There are 5 ways to turn a row about zero (a turn may also mirror it). The second row of each pair is the first, turned, with some noise. The first 45 pairs use one turn. New pairs use 2 turns, one after the other, and a turn may come again.
(in the rows, 128 means zero)
Known pairs, each followed by its turns in order:
[166 112  94 152  93 116 163 136]
[ 92 138 116 128 181 160 133 157]	J_165

[154 154 134  93 109 130 117 103]
[111 135  97 158 148 138 159 121]	J_973

[111  80 160 129  93 101 148 118]
[173 112 162 113 129 134 158  88]	J_973

[119 113 129 133 142 100 100 121]
[105 131 131 140 128 130 116  90]	J_6

[144 129  92 145 122 123 152 143]
[148 107 147 126 155 105 137 133]	J_6

[ 88 118  89 104 175 170 114 126]
[180  92 116 136 156 117 177 102]	J_985

[132 101 112  99 155 148 113 101]
[ 97 102 120 137  87 106 137 138]	J_165

[142 147 106 112 175 109 120 108]
[118 125 148 128 138 157 173  93]	J_6

[115 175 113 139 147 148 124 161]
[133 121 139 138 113 155 136  73]	J_555

[ 81  76  82 123 131 138 174 121]
[167 121 163 109  86 115 181  95]	J_985

[111 119 171 136 178 143 165 158]
[106  97 180 112  84 153 126 152]	J_973

[147 126 124 163 163 120 178  78]
[ 80 125 169 149 123 109 130  71]	J_985

[ 91 114  81 171 139 140 124 129]
[106  80 147  90 130  97 119 114]	J_6

[129 174  95 133  87 144 140 165]
[ 89  99 108 138 161  99  87 110]	J_973

[152 108 123 176 167  79 175 137]
[ 98 197 124  75 142 130 119 155]	J_165

[ 96 161 132 140 137 157  81 143]
[157 118 117 109 119 156  96  84]	J_555

[ 82  77 102 147 120 144 106 129]
[112  98 128 115 155  72 153 115]	J_165

[ 92 161 128 100 100 112  96  88]
[117 140  78 112 140  97 181 116]	J_973

[ 83 169 169  95  95 109 119 138]
[ 89 160 135  79 128 170  96 116]	J_555

[141  79  98 163 109 176 141  77]
[150  88  78 141 178  74 140 139]	J_555

[105  82 119 160 105  91 106  98]
[ 96 137 170 132 166  74 127 133]	J_165

[139 137 107  93 101 157 134 128]
[122  91 104 159 129 156 128 133]	J_165

[115 142 115 109 157 107 103  98]
[111 126 145 127 116 162 139  90]	J_6

[176 138 157 117 117 135 151 118]
[109 152 129 144 125  90  90 133]	J_985

[ 95  96 133 103 112 142 140 127]
[134 122 152 132 103 101 149  98]	J_973

[ 80 131 142  84 146  95  97  91]
[137 121 147 153  90  74  80 112]	J_165

[149  77 154  86 177 112 152 142]
[100 129 148 146  64  82 123 174]	J_555

[168  92  79 104 113 113 136 136]
[120 106 108 170 126 141 164 179]	J_555

[117  88 115 179 103 131 124 100]
[126 137 180  77 135 141 132 111]	J_985

[ 93 145 162 121 116 147  98 147]
[ 87 126 112 129 112 149 101 160]	J_6

[171  86 175  95 172 176 108 107]
[141 125  80 105 163  60  93  84]	J_985

[144 150 171 176 107 120 145  94]
[ 90 163 157 133 134 147  83 104]	J_985

[136 133 113 103 134  98  94 140]
[138 143 124 138 157 107 145 159]	J_973

[132  87 155 146 143 167  91 133]
[163 114 107 143 116 100  76 128]	J_555

[130  95  97 163 164 179  91 129]
[ 76 108 136 103 105  72 160 117]	J_6

[111 157 168  84 133  96 116  81]
[113 131 168  55 128 135 119 155]	J_555

[134 107 120 118  96 141 112 104]
[134 153 138  97 148 112 141 138]	J_985

[111  86 176  77 132  78 167 163]
[126  99 140  66 127 132  44 125]	J_165

[114 161  97 137 109 101 177 155]
[136 162  82 134 173 140  98 120]	J_165

[ 82 115 178 146 161 104  82  86]
[108 143  84  95 150 179 134  65]	J_985

[139 110 170 172 139 175 107  76]
[115 112  59 116  71 100 147 119]	J_6

[116 111 138 135  98 143 172 123]
[128 109 149 125 117 133 124  76]	J_973

[170 166 133 109 159 160 124  87]
[ 85 157  92 159 115 170 139 148]	J_973

[ 96 141 109  91 171  93 104 173]
[ 77 144 173 128 172 170 124 113]	J_6

[160 115 157 106 167 111  96  79]
[160 103 172  99 114 106 114 179]	J_555

New pairs, each followed by its turns in order:
[134 123 132  82  90 113 104  98]
[172 101 120 106 157 124 157 103]	J_973 J_6

[154 143 132 104  77 144 128  98]
[112 118 179 133 147 124 154  90]	J_973 J_985

[124 110 171  94 163 100 147  86]
[157  91 177 169 147 110 113 111]	J_165 J_165

[104 175 180 135 132 169 108  88]
[118 100 168 147  61 103 105 146]	J_555 J_165

[149 158 169 106 144 171  82  80]
[187 132 142 176 106 128 178 157]	J_555 J_973

[175 152 136 179 134 161  95 122]
[ 87 142 111  96 192 111 115 130]	J_6 J_165

[145 135 128 119 142  80 126 154]
[103 136 142 141 151 134  98  93]	J_555 J_555

[175 168 131 124 139 174  86 107]
[146 171 123  91  86  79 144 152]	J_985 J_165

[137 158 115 110  83 122 110 106]
[ 96 151 125  89 128 122 156 144]	J_555 J_6

[180 149 105 160 164 143  88  96]
[ 92  73 144 102 156 139  93  93]	J_165 J_973

[116 137 112  85 103 121 176 150]
[126 107 136  67 126 145  90 137]	J_555 J_6

[156 168  93 173 121  95  77  88]
[ 92 107 164  91  53 109 137 156]	J_985 J_973

[173  94 110 170  99 140 160 148]
[152 148 162 114 184 151 124 163]	J_6 J_973

[161  78  91 133 159 127 158 160]
[179 106 106 145  96 127 175 155]	J_165 J_985

[148 113 178 174  94  89 164 166]
[ 96 126 140 162  73 140  74 172]	J_985 J_6

[ 84 141 126 169  83 156 103 112]
[134 106 102 117 141 152 169 192]	J_973 J_555

[142 143 137  80 137 136 132 112]
[149 151 140 133 134 139 170 121]	J_985 J_555

[161 146 139  88  79  99 110 155]
[ 95 171 114  73 113 106 148 138]	J_973 J_165

[153 119 143  98 167  79 122 159]
[111 108 101 140 182  84 122 137]	J_985 J_165

[137 111 179 162 118 110  83  85]
[ 96 143 131 181 178  96 155 130]	J_6 J_165

[131 143 113 139  93 112  77  85]
[162 106 100 182 122 129 132  99]	J_985 J_985

[120 111 140 136  80 176 154 113]
[ 79 127 162 169 138 115 137 115]	J_973 J_165

[122 179  92  80 155  76  82  92]
[128 103 164  96 210 181 148 137]	J_973 J_6

[136 157 145  90 114  99 148  89]
[ 87 140 134 104  80 121  99 114]	J_555 J_555

[147 134 102 121 168 105  76 166]
[147 155 183 136 104  83  97 129]	J_985 J_973

[128 150 129 176 160  80 158 150]
[ 90 105 104 103 153 188 136 113]	J_555 J_973

[113 138 133 148 159 106 170 103]
[168 160  99 154 139 114 133 123]	J_973 J_985

[102  82 169 139  80 138 135  82]
[108 146 129 107 168 129 150 204]	J_6 J_985

[180 153  85  81 120 147 111 113]
[130 149 153 145  85 126  58 125]	J_6 J_985

[ 78 172 167 152  76  79 115 112]
[130 123 111 130  95  44 194 108]	J_973 J_985

[179  92 121 121 150 121  82 149]
[122  94 103 107 126  79  93 160]	J_985 J_165

[150 140 104 156 113 168 158 133]
[103 135  77 124 119 132 148  91]	J_165 J_165

[ 83  79 128 167 160  76 126 180]
[147  88 158 184 161 152 184 165]	J_973 J_973

[155 129 120 134 175 153 180 110]
[105 105 110 117  89 152 108 176]	J_973 J_6

[154  83 112 149 113 123 168 153]
[126 138 126 166 163 152 151  82]	J_6 J_6

[115 144 131 121  82 139 161  80]
[147 124 114 196 156 135 115 116]	J_6 J_973

[ 82 138 117 101 103 152  97  90]
[104  76  91 141  99 107 120 148]	J_555 J_165

[121  89 141 103 177  94 107 114]
[110 167 124 113 125 178 104 165]	J_165 J_555

[135 156 147 136 161 146 103 107]
[114 135 146 118 114 109 110  80]	J_6 J_973

[ 88 108 107 125  78  80 151 131]
[145  99 117 140 158 188 108  92]	J_985 J_165

[ 88 148 126 132  86  83  93 138]
[195 116 142 165 135 112 111 145]	J_985 J_985

[ 90 170 142  79 135  98 176 119]
[191  95 117 102 159 168 122 146]	J_165 J_555

[150 108  97 158 142 142 107 118]
[113 173 116 110 134 133 122  96]	J_985 J_6

[177 150 161  92 180 174 162 154]
[123 176 125  53 108 173 102  96]	J_555 J_985

[ 89 149 116 136 134 177 113 167]
[ 63 141 109 138 124 145 118 160]	J_165 J_165

[102 153 163 114 138 115 148 137]
[149 113 112 133 170 141 140 107]	J_985 J_555

[104 139 149  76 143 144 130 147]
[108 154 107 150 152 140 150 168]	J_985 J_165

[110 174 147  81 169 154  78 132]
[157 104 162 131  56 162 150 158]	J_973 J_985

[ 81 153 162 179 152 155 140  93]
[ 74  89  72 111 138 164 122 155]	J_973 J_555

[110 176 106  95 156 103  98 142]
[140 147 138 152 164 146 140 187]	J_165 J_165

[160 121 179 151 164  77 147  98]
[158 176  87 164 150 162  99 153]	J_165 J_985

[ 76 136 108 114 133 126 171 176]
[121 165  73 104  97 159 136 107]	J_973 J_985

[106 142 135 106 115 103 134 175]
[132 116 133 134  99 124 146 178]	J_165 J_165

[103 178 134 125 130  96 141 165]
[140 141 126 164 100 143 153 177]	J_165 J_165

[168  96 132 172 162  81  80 129]
[181 132  92  95 115 128 195 103]	J_985 J_985

[112 130 150  87 118 169 135  97]
[ 74 121 136 167 149 122 128 134]	J_985 J_985

[164 180 119 132 107 114 111  93]
[117  76  86 136 143 109 136 161]	J_165 J_6

[144 160  97 130 153 123 133  80]
[151 160 119 153 178 127 142 104]	J_165 J_165

[104 120 136 100 170  95 114 130]
[ 97 137  96 112  89 129 148 122]	J_6 J_973

[136 102  81 156  95 137 143 112]
[110 164 161 109 132 134  83 141]	J_555 J_973

[138 112 153 163  94 135  99 139]
[134 141 145 149 118  76 156 112]	J_973 J_6

[137  90 167  84 128 143  78  93]
[135 125 191 129 139 176 172 101]	J_985 J_6

[ 89 121 162 160 168 151 174 152]
[128 180 112 156 148  87 178 131]	J_165 J_985

[171 169 127 115 180 113 173 178]
[209 123 126  83 133 106  86 107]	J_985 J_973

[173 114 119 172 100 171 149 125]
[ 77 125 161 118  74 132 113 108]	J_165 J_973

[ 82  90 119  84  97  77  92 170]
[194 148 153 142 152 122 144 198]	J_165 J_973

[143  92 115  81 163 122 158  84]
[105 109 160 122 105 131  55 135]	J_165 J_6

[132 146 113  78 129 112 149 120]
[113 120 163 147  98 154 129 139]	J_985 J_985

[136 120 177 176 170 112  83  90]
[106  67 121 118 165 166 178 106]	J_165 J_973

[ 86 166 152 139  80 160 153 160]
[187 170 152 116 107 100 166 101]	J_973 J_973

